The rows of a group lie close to one hidden flat surface of 5 dimensions, which may be shifted away from zero. Surfaces can cross.
In the rows, 128 means zero.
Some rows, each with its group after it:
[131 150 123 154 139 129  94 129  99 126 135]	q915
[148 115 125 133 121 107 159 123 144  90 164]	q328
[ 71 153 152 154 136 178  64 178 117 114 114]	q328
[142 178 180 189 133 131 107 182 125 114 134]	q483
[108 114 101  98 141 110 114 156 129 112 127]	q915
[122 140 101 166 130 106  99 123  99  38 193]	q328
[144 151 157 164 165 116 107 117 161 141  87]	q483
[118 107 103  99 121 102 149 136 134  89 144]	q483
[154 147 115 140 102 129 140  84 129 157 156]	q915
[155 108 148 131 121 143 162 126  77 120 138]	q447
[141 137 106 110 128  96 138 143 125 147 124]	q328
[100  88 119  78 128 117 150 197 128  88 138]	q483
[162 143 138 155 143 115 125 143  91 128 137]	q447
[118 106 140 107  99 138 174 130 136 101 135]	q447
[144 141 134 139 106 103 154 146 146 104 161]	q915
[165 152 169 167 112 103 168 139 168 105 140]	q483
[118 142 182 161 107 185 126 129 149 143 135]	q328
[119 157 103 144 148  95  86 156 124 103 132]	q447
[149 157 136 135 119  64 158 220 136  76 149]	q328
[147 170 125 174 103 116 122 117 111 110 172]	q915
[140 142 137 142  99  81 171 171 163  56 175]	q915
[123 183 116 147  88  97 126 100 224 145 145]	q447
[121 137 112 127 118 123 121 106 144 135 130]	q447
[133 127 134 130 134 122 131 126 140 132 120]	q483
[134 137 136 142 136 129 116 124 130 141 120]	q483
[103  96 104  90 166  89 122 151 157  85  95]	q483
[156 145 150 149 142  93 139 178 134 109 135]	q447
[111 105 116  95 147 115 125 165 137 118 118]	q915
[167 109 106  90 121 110 167  82 142 200 117]	q328
[114 146 129 130 130 130 109 162 121 135 119]	q328
[104 112  73 110 133  80 122 113 148  59 150]	q915
[133  91 146 103 120 138 172 142 115 110 124]	q447

New rows. What belongs after each?
[190 104 165 132 137 142 177 116  87 168 123]	q447
[144 121 118  92 128 106 154 145 144 175 104]	q328
[116 112 120 106 122 112 144 169 127  90 146]	q483
[121 131 115 120 134 115 119 129 139 127 123]	q447
[123 103 116  90 137 132 135 118 143 169 104]	q328
[114 131 101 115 149 107 100 128 141 136 112]	q447
[125 117 128 105 120 115 154 124 179 145 117]	q447
[137 154  92 115  77  98 156 154 135 123 195]	q915
[121 127 136 128 146 143 106 136 124 151 108]	q483
[156 119 136 125 120  74 183 176 155  69 164]	q328
[127 107 102 102 113 127 145 104 124 135 140]	q483
[173 116 155 136 150 119 151 154  94 134 124]	q447
[129 126  81  97  92  91 160 120 155 114 174]	q915
[142 172  90 115 131  65 119 191 101 144 116]	q328
[119 111 105  76 120 120 140 175 135 156 135]	q915
[103 149 113 121  91 113 138 115 201 118 140]	q447
[144 108 175 140 152 122 153 142 161 107 101]	q915
[134  87 158  98 156 133 155 142 163 148  88]	q915
[121 158 127 146  82 173 116 173  50 129 198]	q483
[127  96  92  95 137  98 146  85 155 120 116]	q483
[142 116 155 115 133 144 147 151 140 172 112]	q915
[123 162  78 167 166  67  67  76 130  76 110]	q483
[146 129 132 135 117 104 158 115 152 111 139]	q483
[145 114 178 194 197 134 101  45 142  82  69]	q915
[160 169 131 175 133 111 110 135  85 116 152]	q447
[127 108 116 106 113 105 161 143 142  94 147]	q483
[155 153 140 160 115 148 126  85 123 172 136]	q483
[139 122 156 126 135 160 133 117 139 192 105]	q483
[112 140 142 145 124 135 114 160 130 103 140]	q328
[101 184 136 140 130 130  79 205 103 148 100]	q328
[116 168  83 162 135 100  71 143  76  75 164]	q328
[132 100 131 103 144 126 141 117 152 144 107]	q915
[147 135 138 152 141 148 115  78 120 162 115]	q915
[160 178 157 181 117 154 106 132  87 176 144]	q915
[131 143 110 127 128 115 116 132 115 136 132]	q328
[137  72 129  71 149 134 162 110 156 182  84]	q447
[117 109  88  61 156  83 128 183 131 157  82]	q328
[119 104 127 103 151 119 129 139 151 130 100]	q483
[106 135  51  98 106 100 107 121 114 120 169]	q915
[122  96 103  86 139 132 133 100 143 169 112]	q915
[123 209 117 220 173  93  26 128 101  79 118]	q483
[175 212 143 181  84 112 135 137 107 175 150]	q328
[157 141 187 158 145 118 151 144 184 143  98]	q483
[130 128  92 121  95 105 148 110 113  87 173]	q483
[150 151 132 141 132 100 131 132 167 151 125]	q447
[127 113 124 123  95 163 152  83  83 122 144]	q447
[131 124 129 121 131 121 133 141 134 134 128]	q915
[ 99 122 123 106 124 106 137 166 171  93 123]	q447
[157 122 114 108 122  93 162 128 139 147 133]	q328
[173 155 156 164  79 155 164  86 124 175 170]	q483
[121 133 152 115 124 129 138 180 149 140 109]	q328
[116 140 128 138 145 115 101 180 109  97 131]	q915
[138 133 122 135 111  98 151 132 139  88 152]	q483
[120 113 138 112 129 144 136 129 147 153 115]	q328
[140 151 168 186 142 103 126 160 136  46 141]	q915
[133 111 119 109 136 130 133  98 139 157 118]	q915
[ 91  99 143 122 143 155 111 146 145  93 128]	q328
[138 150 115 147  97 149 122 103  90 144 169]	q483
[153 125 135 134 141  75 160  89 193 106 104]	q483
[148 147 148 166 138 141 110 108 112 142 124]	q915
[143  95 154 115 134 103 177 130 184  97 118]	q915
[160 127 132 139 126 139 138  93  93 157 131]	q447
[123 137 105 136  94 149 125  66 105 136 146]	q447
[130 114 102 105 140  92 134 151 129 109 133]	q328
[144 100 185 151 177 139 131 107 153 119  75]	q915
[148 155 126 145 111 123 131 116 122 151 144]	q328
[155 131 122 133 113 150 138  46 132 194 128]	q483
[118 146 103 132 129 114 103 119 134 127 130]	q447
[124 131 121 168 153  96 106  97 135  45 133]	q915
[113 128 117 131  90 152 137  95  92 101 150]	q447
[ 95 194  93 157  72 110 104  84 197 115 162]	q447
[101 111  38  62 107  99 125 114 131 140 162]	q915
[127 107 107 103 161 128 107 117 105 154 102]	q447
[115 136 142 132 129 162 102 173  96 145 132]	q483
[116 135 102 131 135 102 108 136 117  87 139]	q483
[137 155 120 152 110 104 131 146 127  92 166]	q915
[127 144  95  99  91 119 141 173 118 161 173]	q915
[121 129 141 149 120 157 118 104 130 127 147]	q328
